The groups are shells around one centre, one inside the other: the same stretched ball of 6 dimensions in 8 sizes.
In the rows, zero is written as 128.
Some rows, each with its group after it:
[ 81 125 120 137 110 165 133  97 149 175 108 114 135  76] | nuto
[ 93 145  74 136 134 123 140  80 168 150 140 141 179 129] | sopa
[126 145 164 120 163 155 135 136 160 161 159 198 190 135] | Geger
[126 135  94 135 127 144 144  74 156 146 146 168 156 105] | Duz
[ 79 145  76 128 108 154 127  91 165 150 111 135 155  98] | sopa
[171 150 145 114 196 150 119 102 122  95 184 161 147 172] | Geger
[137 128 121 123 142 168 131  96 145 134 154 188 142 106] | nuto
[116 160 118 119 171 135 122 111 150 125 155 141 177 166] | Duz
[150 130 152 119 188 163 114 101 109 106 169 123 118 148] | kade
[118 147 124 130 218 100 128 100 137 122 188 106 184 206] | kade
[100 127 139 116 170 174 106 127 131 128 145 134 134 131] | sovet
[176 157 188 123 208 129 137 118 130 131 193 161 180 185] | kade
[ 95 119 106 144 169 124 128  66 118 136 146  43 119 138] | Madan
[101 123 122 121 121 192 115 107 137 141 118 143 114  80] | Madan
[123 108 176 123 172 186 114 120 111 139 151 124 107 110] | kade
[142 170 122 111 134 169 118 109 147 116 134 169 154 129] | sopa
[ 65  87 107 144 199 124 122  82 119 143 165  53 123 145] | Geger
[113 167 109 127 151 128 128  93 148 133 137 108 169 154] | nuto
[125 120 156 136 208 119 140 107 137 151 191 139 175 168] | sopa
[148 122 157 120 208 151 121 112 122 115 192 160 146 163] | sovet
[100 131 143 127 119 184 120 105 128 154 106 101 111  82] | Geger
[151 154 164 111 187 162 113 124 125 111 166 151 150 164] | sovet
[122 132 145 135 217 107 133 100 130 135 189 106 173 189] | sovet
[106 120 170 121 175 171 118 135 133 150 152 145 145 127] | nuto
[ 78 149 112 120 110 177 113 116 151 149  98 119 139  95] | sopa
[ 96 134  80 127 127 162 116  78 136 122 122 105 118 107] | golid
[136 148  99 119 168 145 119  87 135 101 161 141 145 154] | Madan
[140 162 143 118 117 171 136 119 164 155 131 208 175 103] | golid
[ 93 166  98 127 113 145 131 100 166 154 111 132 173 117] | golid
[102 163 110 130 157 124 125  92 142 133 134  81 162 158] | sovet
[178 150 194 119 183 155 139 128 140 144 183 208 179 150] | kade
[ 89 127  70 139 181 105 130  69 144 126 166  94 161 164] | Geger
[ 74  95 127 147 162 140 133  88 129 170 142  74 127 108] | Duz
[ 73 141 146 126 139 164 117 128 142 164 110  93 146 114] | Duz
[129 164 111 121 168 126 133 107 164 130 166 180 199 167] | Geger
[ 73 136 131 131 122 158 132 123 165 183 115 143 170  96] | kade
[119 128 152 140 151 140 145  96 141 171 147 123 154 116] | Madan
[132 157  98 126 177 116 133  90 155 119 175 159 188 175] | golid
[101 100 131 138 200 131 127  92 122 140 177  97 136 148] | nuto
[112 124 108 129 120 177 123  83 132 136 123 125 110  84] | golid
[151 136 110 126 144 154 140  87 155 131 166 209 161 117] | golid
[105 158 150 116 151 160 121 140 158 152 136 165 181 137] | sopa
[124 131 183 128 213 135 124 124 119 142 176 103 156 174] | sovet
[104 141 155 119 181 159 106 123 117 125 141  82 130 153] | Madan
[ 84  99 111 151 160 126 141  69 130 165 148  71 129 113] | Madan
[ 89 143 156 128 209 122 115 122 123 139 157  58 161 187] | kade
[ 80 114 163 130 154 168 123 130 138 174 130 118 142 104] | sovet
[124 170 135 120 111 165 135 120 169 160 120 189 181 106] | sopa
[107 114 172 125 156 180 125 131 137 165 143 155 139 100] | Madan
[107 132 129 132 177 139 118  89 115 125 146  60 123 148] | Duz
[ 86 110 119 143 164 130 139  92 146 166 154 113 156 124] | nuto
[101 123 113 129 129 164 135 104 161 160 139 181 158  93] | golid
[141 126 151 114 173 176 121 127 142 128 172 210 155 130] | Geger
[ 77 105 104 141 129 154 135  87 148 170 130 121 135  85] | Duz
[ 94 141 107 128 183 128 115  94 128 119 151  72 144 168] | Duz
[124 132 170 130 157 161 130 112 129 157 142 124 140 117] | nuto

New rows. What belongs after each?
[ 59  86 118 142 182 143 119  94 121 153 150  62 117 122] | golid
[ 86 102 149 135 138 175 126 108 131 172 125 110 117  80] | Madan
[ 88 138 155 117 172 168 103 134 124 135 131  89 133 141] | golid
[ 73 138 155 124 127 181 113 132 137 166  99  94 132  96] | sopa
[135 152 193 113 195 160 113 143 123 132 160 131 157 166] | golid
[139 166 107 118 151 145 125  95 148 114 150 157 165 150] | Duz
[128 170 110 123 108 160 131  94 156 140 117 153 157 108] | sopa
[113 152 142 117 188 143 115 127 139 126 159 131 170 172] | sovet
[ 72 147  94 136 142 130 120  82 134 140 113  39 135 135] | sopa
[142 167 171 120 168 144 132 128 147 147 154 158 185 156] | nuto
[ 53 130 102 148 134 122 136  84 148 178 112  48 151 115] | golid
[ 86 117  98 131 142 162 114  82 123 129 125  77 104 106] | Duz
[ 70 124  78 140 162 120 126  77 141 139 142  71 146 142] | nuto
[136 154 133 122 123 170 129 103 146 140 129 163 146 105] | nuto
[146 124 204 115 195 178 119 144 123 140 174 175 146 139] | kade
[125 115 172 126 184 160 127 124 131 150 169 155 149 132] | nuto
[130 168 145 117 147 161 117 113 133 127 129 119 146 138] | sopa
[ 93 137 131 132 181 121 134 114 154 158 161 128 187 160] | sopa
[142 126 133 131 153 150 143  94 148 149 166 186 159 116] | Duz
[131 117 119 132 148 155 140  90 150 147 163 187 152 107] | Madan
[ 81 153 121 125 119 161 123 116 156 160 106 120 158 107] | Duz
[ 59 141 102 134 127 142 126 103 156 166 109  89 158 113] | sovet
[ 87 163 131 131 129 139 133 113 158 170 113 106 176 126] | golid
[142 175 145 127 163 120 145 110 161 151 160 165 207 165] | sopa
[144 130 153 115 171 176 118 120 132 123 165 181 141 130] | nuto
[ 85 160 123 130 120 147 130 109 157 166 108 108 166 114] | sovet
[115 136 110 141 176 115 131  66 119 127 154  54 133 157] | Geger
[134 149 132 122 185 140 116  97 120 109 160 100 139 167] | sovet
[ 79  99  91 135 149 156 124  87 142 145 145 128 129 101] | golid
[115 154 157 124 153 149 133 129 157 163 143 161 184 134] | nuto
[ 90 140 164 127 183 139 124 135 143 161 149 113 175 155] | golid
[ 94 137  81 123 120 166 120  92 153 132 123 147 140 101] | golid
[124 112  95 143 158 129 145  60 140 140 167 136 142 120] | golid
[149 122 155 114 183 178 115 118 124 114 175 180 131 134] | sopa
[139 107 128 137 191 135 135  76 121 127 185 129 132 142] | golid
[143 157 186 125 190 132 138 131 145 156 172 158 194 169] | sopa
[147 154 157 131 162 138 137  95 130 143 152 116 153 143] | Geger
[134 163 134 128 171 119 140 105 156 144 164 155 197 167] | nuto
[132 168 148 132 144 132 142 101 149 158 137 125 176 139] | sopa
[113 129 142 138 189 125 128  88 116 137 159  63 136 158] | Duz
[120 140  79 126 147 146 121  72 136 109 146 121 131 132] | golid
[113 145 120 135 120 147 144  95 162 168 131 157 169 102] | nuto
[ 71 136 132 132 159 148 111 105 119 144 116  31 121 134] | sopa
[112 132 157 118 135 189 118 129 140 151 127 159 135  95] | nuto
[143 149 153 132 188 124 135  97 129 135 170 114 163 168] | nuto
[173 137 150 122 209 134 133 100 129 111 204 179 165 176] | golid
[ 64 118 164 135 148 165 119 123 127 178 112  61 125 102] | sopa
[146 168 114 126 152 132 135  85 146 124 152 142 167 151] | Duz
[176 135 175 113 200 161 128 126 134 120 198 219 166 157] | kade
[128 127 132 145 199 103 143  74 126 140 181  86 156 169] | sopa
[119 145 156 133 191 117 139 114 146 157 171 129 189 169] | sovet
[171 169 160 105 168 167 123 134 152 118 170 229 183 154] | Geger
[124 156 122 126 145 136 143 109 172 157 153 192 199 135] | sopa
[ 61 106 131 139 151 150 128 110 143 177 130  95 143 104] | sovet
[171 164 134 116 160 149 137 108 157 123 174 223 187 149] | Madan
[ 98 128 125 121 180 148 119 121 148 137 163 154 166 148] | Geger
[ 53 101 139 147 168 139 123  97 118 172 127  21 116 118] | sopa
